The rows of a group lie close to one hidden flat surface of 10 dimensions, which passes through zero. Surfaces can cross.
In the rows, zero is written as 128.
Known rows, each followed by its group:
[ 96 155 137 136 124 112 145  79 157 104 151 109 196 132 105 171 179]  (6)
[ 74  71 157  84 118 103 143 174 172 108 131  93 124 120 113 125 104]  (2)
[122 121 109 177 131 159 141  79  83 163 131 170 132 185 181  84 113]  (8)
[ 81 150  82 155 132 141 127 158  99 137 186 168 148 124 108 106  74]  (7)
[142 163  58 141  97 192 112 155 124 117 132 144 140  92 111 182 147]  (5)
[153 154 128 161 124 145 123  31 124 155  91 111 130 157 142 123 179]  (8)
[163 128 146 161 158 180  90 102 110 165 111 182 119 133  99 171 130]  (4)
[182 106 142 152 116 155 154 148 137  73 117  99 150 118 156 111 182]  (5)
[116 108 205 131 166 118 145 111 136 105 131 112 123 137 153  82 170]  (2)
[181 124 106 102 114  63 166 129 106 120 148 112 164 169 139 146  82]  (5)
[115  99 159 134 156 161 144 156 142 124 146  75 152 122  71  95 145]  (5)
[119 141 100 108 124  71 127 155 141 144 139 109 155 110  88 146  97]  (4)
[110  75 187 122 189 152 113 189 125 144 116 132 104 114 108 101 117]  (2)
[229 149 139 144 126 162 163 119 116  76 161  74 165 138  81 130 165]  (0)
[ 49 100 179 129 178 118 103 138 156 161 108 141 131 108 115 120 150]  (8)
[173 173 143 106 155  33 122 112 132 125 110  58 109 113  95  87 116]  (7)
[175 158  55 165 106 161 111 135 126 144 112 100 148  98  85 127 132]  (8)
[ 94  95 168 136 161 161 147 148 121  86 141 115 123 137 123 107 119]  (1)
[155 159 116 105 105 143 105 121 135 132 138 123  92 111  73 161 108]  (5)
[100 156 153 114 142  76  88 111 137 149 119 167  81 109 140 123 111]  (3)
[123 144  65 132  50  92 124  94 146  90  92 168 121 131 203 188 115]  (1)
[ 80 141  95 140 120 168 125 128 138 153 158 123 169 117  74 150 133]  (1)
[175 116 115 108  86  89 128 126 151 113  93 102 103 123 142 132 113]  (4)
[124 142 116 156 139 103 157  83 104  85 132  92 153 170 108 125  80]  (1)
[149 174  85 139 123  98 142  79  87 138 140 147 154 163 157 150 112]  (5)
[ 63 159  97 125 110 146 112  78 118 170 134 133  72 145 134  80 100]  (3)
[121 112 177  82 136  91 150 162 122  82 146 156 103 131 197 128 131]  (4)
[178 177 183  98 141 111 149  88 116  63 141  96 101 134 142 129 170]  (6)
[123 147 103 130 133 141  99 152 119 140 120 157 118 102 118 158 119]  (1)
[136 138 134 121 104 112 186  94 114  80 180 104 158 172 149 115 128]  (0)
[113 180  71 127  89 120  99 103 143 112  88 138 111  94 155 170 149]  (3)
[143 106 153 111 147 205 147 144  86  90 146 143 104 161 116 174  95]  (2)
[ 99 157 187 150 187 178 132  76  96 124 160 159 127 152 136 113 172]  (5)
[131 149  82 124  85 177 137 115 100 120 120 133  74 139 178  99 119]  (7)
[113  70 114 188 107 141 122 124 157 123  82 147 160 133 162 121 135]  (2)
[143 130 136 151 115 122 119 118 157  81 102 140 143 108 157 151 171]  (1)
[143 154 151 121 149 153 107  91 131 150 104 121 109 118 112 149 174]  (8)
[160 151 127 113 135 158 106 178 144 104 113  92 103  68  88 134 159]  (7)
[147  65 150 127 150 120 147 142 123 184 129  95 151 167  91  87  93]  (7)
[131 177  30 153  83 129 101 153 139 122 108 133 141  71 129 149 140]  (0)
[132 171 156 108 169  76  97 109 115 144 104 145  93 112 138 135 128]  (0)
[177 115 156  86 121 159 144 182 123  83 154 133 103 116 129 156 126]  (5)
[101 148 117 156 125 146 108 166 154  85 127 153 161  68 131 158 186]  (0)
[155 162 107 135 128 148  93 145 142 125  82  93  95  73 117 113 170]  (6)
[154  59 183 140 164 159 139 138 117 159 152 152 150 174  88 132  92]  (4)
[ 91 103 132  93 112 157 141 176 153 108 145  84 122 106  98 125 135]  (5)
[167 162 104 140 116 163 127  99 114 128 125 104 114 130 110 123 140]  (4)
[ 76 171  65 119  86 128 113 102 152 137 111  93 115 105 108 137 129]  (3)
[187 139 100 143  88 140 139 108 141  77  98  85 131 127 123 149 139]  (2)
[114 167  76 106 108 136 104 114 128 168 100  93  91 107 100 128 118]  (8)
[148 104 142 194 152 153 121 128 117  95 139 146 132 140  95  98  81]  (6)
[129 123 145 136 181 105 134 151 124 128 104 103 188 116 114 159 167]  (3)
[156 129 114 131 176  82 139 143  98 158 127 132 209 147 104 189 115]  (3)
[137 161 171 144 175 141 139  81 113 129 156 103 152 146  84 116 156]  (0)
[169  91 108 100  83 151 138 200 142  84 136 118 109 111 118 150  90]  (6)
[126 148 129 167 159  99 111 109 135 141 103 118 149 108 128  96 157]  (4)
[ 98 146 148  48 129 150 124 142 136 136 122  70  54 110 102 122 134]  (8)
[155  96 100 142 116  99 105 170 127 135 104 153 107 118 125 121  47]  (6)
[160  76 199 107 103 135 140  99 164  77 112 154 127 154 149 204 154]  (0)
[167  98  92 126  51 112 132 131 176  90  76  92 111 111 157 131 139]  (0)
[195 159 114  87 131 143 111 118 124 169  99  57  89 116  64 137 136]  (8)
[177 136 133  92 103 146 159 136 127  86 149  84 116 134 114 138 135]  (7)
[111 100 109 161 118 116 156 132 153 136 167 100 223 143  64 138 112]  (4)
[121  88 118 175 140 202 119 168 126 113 101 119 116 110 136  82 136]  (1)
[175 151 122 179 126 104 144 104 126  77 145 140 186 133 136 143 147]  (8)
[128 116 156 101 117 117 115 147 172  95  90  91  88  87 130 123 161]  (4)
[100 137 101  98 110  90 107 114 126 132  90 153  83 128 162 166  83]  (2)
[118 116 100 123 102  57 107 135 154 142  77 128 112 110 162 115 100]  (7)
[146 207 113 131 124 112 129  86 124 137 162 113 143 110 123 105 185]  (2)
[121  81 176 124 120  82 123 130 173 131  87 128 120 117 181  91 169]  (1)
[163 164 116 159 175  89  89 120  89 176  91 150  94 115 148  74 108]  (7)
[129 101 122 218 137 112  87 127 148 118  90 187 157 113 128 131 101]  (6)
[137 133 116 139 120 162 134 104  88 154 152 159  99 168 150  96  95]  (3)
[183 103 115 164 157 100  94 173 116 173 112 189 166 114 111 165  97]  (4)
[193 135 153 142 139  56 124 141 132 136 154 183 180 116 158 142 156]  (2)
[ 81 166 157  95 136 110 117 110 148 112 128 142 130 100 145 176 188]  (6)
[189 164  93 159 115 107 139  70 116 134 114  77 143 148 113  96 133]  (7)
[133  96  71 121  32 182 162 152 140  73 140 143 129 134 186 154 126]  (4)
[161 180  94  87 126  67 132 141  90 137 151 133 114 129 129 142  77]  (0)
[118 163 135 131 134 112 109  98 126 102 109 162 120 117 152 176 148]  (2)
[167 106  82 125  69 174 161 155 130 101 139  73 117 131 123  87 111]  (7)
[ 73  85 141 132  97 181 159 128 135  78 155 144 112 155 160 115 109]  (6)
[162  90 137 175 140 117 112 146 139 118  90  99 107 119 109  55  91]  (6)
[ 87 105 137  90 105 118 119 128 164 138  96 109  95 116 140 131 137]  (8)
[ 59 121 197  95 194 162 139 161  96 126 175 146  95 130 142  89 137]  (0)
[163 121 108 172 153 132  95 153 128 190 111 134 161 103  81 114 134]  (1)
[172 121  73 152  73 111 154 124 147 140 159 106 194 140 105 122 121]  (2)
[134 121 137 103 131 134 109 196 135 101 120 140  83  84 143 123 128]  (7)
[110 144  66 132 108 107 154 135 142 117 114  45 174 114 112 113 146]  (5)
[151 137 167 137 117 186 112 129 135  87 166 175  79 110 129 116 148]  (3)
[104 150 129 148 131 130 110 122 145  86 119 179 150  99 148 190 158]  (1)
[104 121 107 177 118 142  90 118 132 161 122 205 132 121 144 134 115]  (3)
[ 91 149 190  46 175 105 140 125  95 141 170 136  83 155 120 139  97]  (8)
[153 127 158 110 190 105 123 149  78 147  97 157 111 134 183 137 133]  (3)
[161 130 135 173 165 168 135 121  99 134 158 152 190 149 101 151 147]  (3)
[ 70  89 172 174 178 133 125 160 149 132 134 131 171 109 123  80 164]  (0)
[162 128 108  71  89 174 117 190 137 131 128 110  68  89 130 125 142]  (1)
[188 123 101 151 113 215 124 161 105 125 144 145 121 118 109 138 130]  (5)
[122 142 100 141  80 138 113 119 146  72 100 159  98 107 172 161 132]  (6)

New rows. What belongs after each?
[122 152 168 144 143 174 119  40 111 124 117 159 106 162 149 151 170]  (0)
[143 145  89 135 120  79 151 138 118 133 150  95 156 135 129  83 102]  (0)
[112 138 116 118 167  84 133 117 113 148  78  91 155 131 146 136 148]  (3)
[110  86 196  90 141 187 159 152 118  96 179 150 113 156 127 147 129]  (4)
[173  93  90 105  68 135 130 124 127 145  78 132  89 150 181 145 108]  (7)
[172 121  93 130  88 166 146 116 101 138 116 136 115 154 193 113 148]  (6)
[104 148 124 156 141 121  97 139 135  58  74 141  99  86 159 153 130]  (1)
[113 130 159 143 123 129 142 130 134 117 182 192 167 126 180 122 186]  (2)
[158 122 111 133 116 115 137 101 117 149 123 137 148 156 133 148 113]  (7)
[174 165 165  96 148 112 137 159 122  50 147 143 144  96 143 204 177]  (5)
[110 188  34 103  93 110 107 176 124 138 120 110 109  74 130 132 112]  (4)
[ 70 113 148 109 143 151 103 114 128 169 112 155  89 136 130 145 114]  (0)
[119 140 108 158  90 181 125 121 162  70 102  83 102  93 127 105 171]  (6)
[139 100 203 100 189 119 128 101 115 183 124 146 149 171 102 177 134]  (7)
[160 168 159 121 149 146 122 159 134  61 126 117 113  75 147 136 203]  (4)
[ 85 120 171 101 130 159 113 115 158 114 140 138 121 118  74 195 142]  (4)
[105 151 100 138 107  77 130  76 117 132 120 156 119 154 184 115 100]  (7)
[ 93 136  83 154 111 145  90 152 153 128 104 145 127  83 101 151 118]  (6)
[ 74 116 144 105 146 107 135 172 146 127 170 104 146 113  71 118  99]  (7)
[116 126  70 145 102  84 164 107 122 128 116  94 185 158 161 117 117]  (5)
[138 168  63 116 108 127 142 170 110 115 169 109 162 103 108 144 119]  (4)
[168 126 151 135 118 171 141 106 141 111 169  98 140 137  51 131 130]  (5)
[146  65 173  78  96 123 168 175 160 111 183 128 167 141 114 159 134]  (1)
[ 98 163 124 110 105  96 160  44  99 100 123 139  98 182 239 113 135]  (5)
[117 108 105 167 138 170 170 146  80 139 178 141 155 166 163  52 112]  (0)
[104 151 121 169 148 117 105  81 150 160 107 124 176 118  87 154 161]  (7)
[124 128 164 149 153  85  93  45 134 168  92 185 134 161 124 177 113]  (4)
[142 180 143 108 158  45 117 112  98 124 141 163 110 131 147 137  92]  (7)
[159 148 102  90 151 102 121 189 100 150 127 109 124 104 105 144  98]  (5)
[115 102 102 180 134  96 159 131 131 116 118 120 229 140 164 129 158]  (5)
[113 142 144  88 146 181 126 107 112 162 145 141 124 144  94 200 144]  (7)
[ 80 115 119 112  78 173 161 123 143  68 166 119 119 141 131 148 118]  (6)
[173 145  93 130  83  97 157 102 108  93 138 155 143 159 198 145 117]  (4)
[117  95 126 135 111 142 116 113 152 153  91 110 114 129 111 122 125]  (0)
[137  94 171 182 156 148 156  86 111 140 157 136 166 180 130  72 136]  (3)
[165 122  84 191 106 102 113 117 134 154 111 172 190 127 140 151 129]  (2)
[159 160 165 138 168 119 139  87  91 107 167 168 145 160 132 156 129]  (6)
[208  74 100 183 105 132 142 153 126 144 122 149 180 150 139 113 113]  (2)
[134 103  96 143 108 129 125 173 159 140 137 109 176 102  75 135 128]  (2)
[ 74 184  75 107 108 159 126 134  88 122 148 164  74 116 191 116 121]  (0)
[ 66 165  56 146 131 164 126 111  84 170 137 150 141 140 146 130 121]  (5)
[119 111 173  96 106 149 145 114 150  71 143 149 113 138 145 188 149]  (4)
[ 98 197  73 163 126 107 114  55 102 160 120 128 119 141 140  94 119]  (7)
[111 113 155 135 164 169 160 130  98 134 167 114 151 159 115  95 137]  (5)
[ 53 118 145 158 160 166 104  96 124 174 133 182 138 141 112 150 125]  (4)
[130 150 118  64 107 125 139 126 114 141 125 100  78 131 160 121 138]  (6)
[ 72 151 104 118 165 102 133 145 117 158 124  79 149 115 108 106 129]  (5)
[137 121 100 137 116  82 132 162 121 122 137 131 117 124 143  73  74]  (7)
[141 136  67 106 148  97 166 168  62 160 137  97 158 158 159 102  90]  (5)
[146 124  90 141  98 125 131 117  97 120 145 174 109 167 141 138  39]  (6)
[132 122 101 135 130 106 152 109 105 123  81 124 161 154 203 155 153]  (3)
[109  85 111 147 128 149 132 208 118 123 147 183 152 110 177 120 126]  (4)
[180 186  96 136 138 132 139 108  59 126 170 149 124 156 134 123  90]  (8)
[103  99 158  77 113  23 124 140 175 156 136 157 158 126 133 174 114]  (1)
[140 148 128 127 131 102 152 109 108 163 195 139 169 157 119 104 125]  (2)
[ 94 104  98 142 103 135 158 135 131 120 167 152 203 156 121 174 110]  (5)
[140 104 131 129 144 148 118 186 134 137 122 109 116 100 103  93 123]  (7)
[133 150  77 169 107 111 126 114 139 130 114  79 141 115 102  74 122]  (7)
[136 131 157 127 123 105 128  86 131 113 125 153 111 149 164 133 132]  (5)
[147 157 127 172 163 189 134 111  96 124 128 114 139 127 133  94 183]  (5)
[122  60 148 109 102 148 116 146 159 139  83 138  89 128 141 140 114]  (0)
[ 29 121 146 130 136 170 122 100 131 148 142 151 103 141 135 108 127]  (5)
[167 116 111 119  96 106 156 100 126 147 125  74 121 165 132  77 109]  (1)
[ 88 127 136 121 127  50 112 114 153 131  93 126 109 116 162 102 118]  (7)
[ 97 130 182 105 157 123 142 113 141  88 136  86 126 131  92 144 140]  (2)
[169 118 124 147 145 113 107 171 118 132  94 161 135 103 165 138 139]  (5)
[153 153 118 109 137 109  97 150 139 144 114 128 131  94  72 182 118]  (0)
[148 134 123 137 108  64 156  95 118  99 132 161 157 161 201 136 120]  (4)
[190 162 176 124 182  91 104 147 123 140 114 106 106  86 124  77 177]  (2)
[ 57 119 114 103 131 201 161 138  99 112 140 122 131 148 171 150 156]  (3)
[135 116 139 130 158 163 150 155  71 129 158 182 138 159 178 136 121]  (5)
[114 139 185 136 148  93 134 116 159  22 156  88 118 118  49 131  79]  (6)
[114  81 156 100 117 136 136 193 152 109 169 166 160 116 116 187 125]  (1)
[137 143 134 169 110 182 136  29 143 116 118  92 141 159  91 136 167]  (4)
[178 134  97 122 111 154 139 136 105 123 110  97 104 131 144 109 129]  (3)
[145 167 106 140 105 169 129  62 135 129 138 102 141 145  67 170 136]  (4)
[121 158 148  76 152 114 115 153 113 117 129 139  89 106 141 166 129]  (3)
[139 180 108 150 124 123 152 129 122  67 153  97 154 103 148  95 178]  (0)
[131 111  77 114  86 157 163 162 106 125 175 118 130 156 122 117  64]  (8)
[168  82 152 111 113 207 146 131 109 126 139 137  86 167 125 128 105]  (4)
[ 91 113 111 108 118 128 172 131 125  90 157  45 135 158  70 109  63]  (1)
[133 150 113 146 153 123 123  98 103 183 124 109 139 144 106  95 126]  (6)
[107 122 100 151 137  99 133 194 112 122 183 154 155 114 107  91  57]  (7)
[131 149 107  57  79 107 139 119 153 107 129  90 114 124 106 200 121]  (7)
[149 100 120 172 106 145 164 100 112  91 174 156 171 185 117 138  69]  (6)
[177  94 173 113 100 107 163 115 148 104 152 137 157 155 163 137 161]  (1)
[118 162  50 122  54 140 169 127 111  83 164 120 127 142 189 109 116]  (0)
[112 164 129 113 171 165 156 143  75 137 203 115 143 145  97 108 118]  (4)
[ 91 119 173 147 155 168 123 130 169 116 127  65 135  92  63  85 186]  (5)
[157 143  74 166 111 140 133 121 123 127 112  98 167 122 125 121 149]  (5)
[ 89 119 112 168 110 126 119 120 160  83 124  87 117 121  64  95  64]  (6)
[100  96 106 156  97  69 123  91 174 156  81  87 142 136 128  81 113]  (5)
[ 43 103 114 119 135 146  80 164 174 178  87 138 134  78  86 175 146]  (7)
[108  85 109 123  80 124 117 122 150 168 133 157 112 148 107 131  59]  (5)
[ 78 144 121 122 108  76 142  89 157 109 124  99 145 132 145 121 138]  (4)
[ 92 113 119  92  89 141 143 180 156  23 120  94 101  99 128 168 104]  (1)
[ 73 105 157  87 162 176 108 194 144 117 112  98  85  86  76 136 122]  (2)
[129  75 118 121  67  88 133 113 178 120  96 130 144 147 144 168 103]  (0)
[180 109 162 121 158 115 133 156 119 135 135 129 144 130 106 137 121]  (7)
[139 158 123 101  87 122 153 101 137  83 145 103 113 135 153 135 149]  (2)
[128 128 128 144 147 102 139 138 138  81 114  68 146 123  78 121  98]  (1)
[ 80  99 151 151 162 107  91 165 149 103  60 147  91  85 169 104 124]  (1)
[103 150 160 133 137  85 115  32 138 138 114 150 131 162 126 171 129]  (4)
[118 151  93 122  75  44 121 109 190 110 104 103 161  99 126 162 144]  (2)
[154 112 154 132 142 204 142 148 111 153 182 153 153 139 106 126 165]  (1)
[110 173  81 201 107 123 106 143 153  61 111 114 115  58 160  44 162]  (7)
[ 95 183 137 134 132 126 146  96 134  67 176 142 182 118 126 183 184]  (4)
[110 173 148 168 156 104 121 119 115  80 165 189 161 114 149 141 147]  (7)
[203 176 140  70 124 100 127 191 128 111 177 122 116  78 112 138 164]  (2)
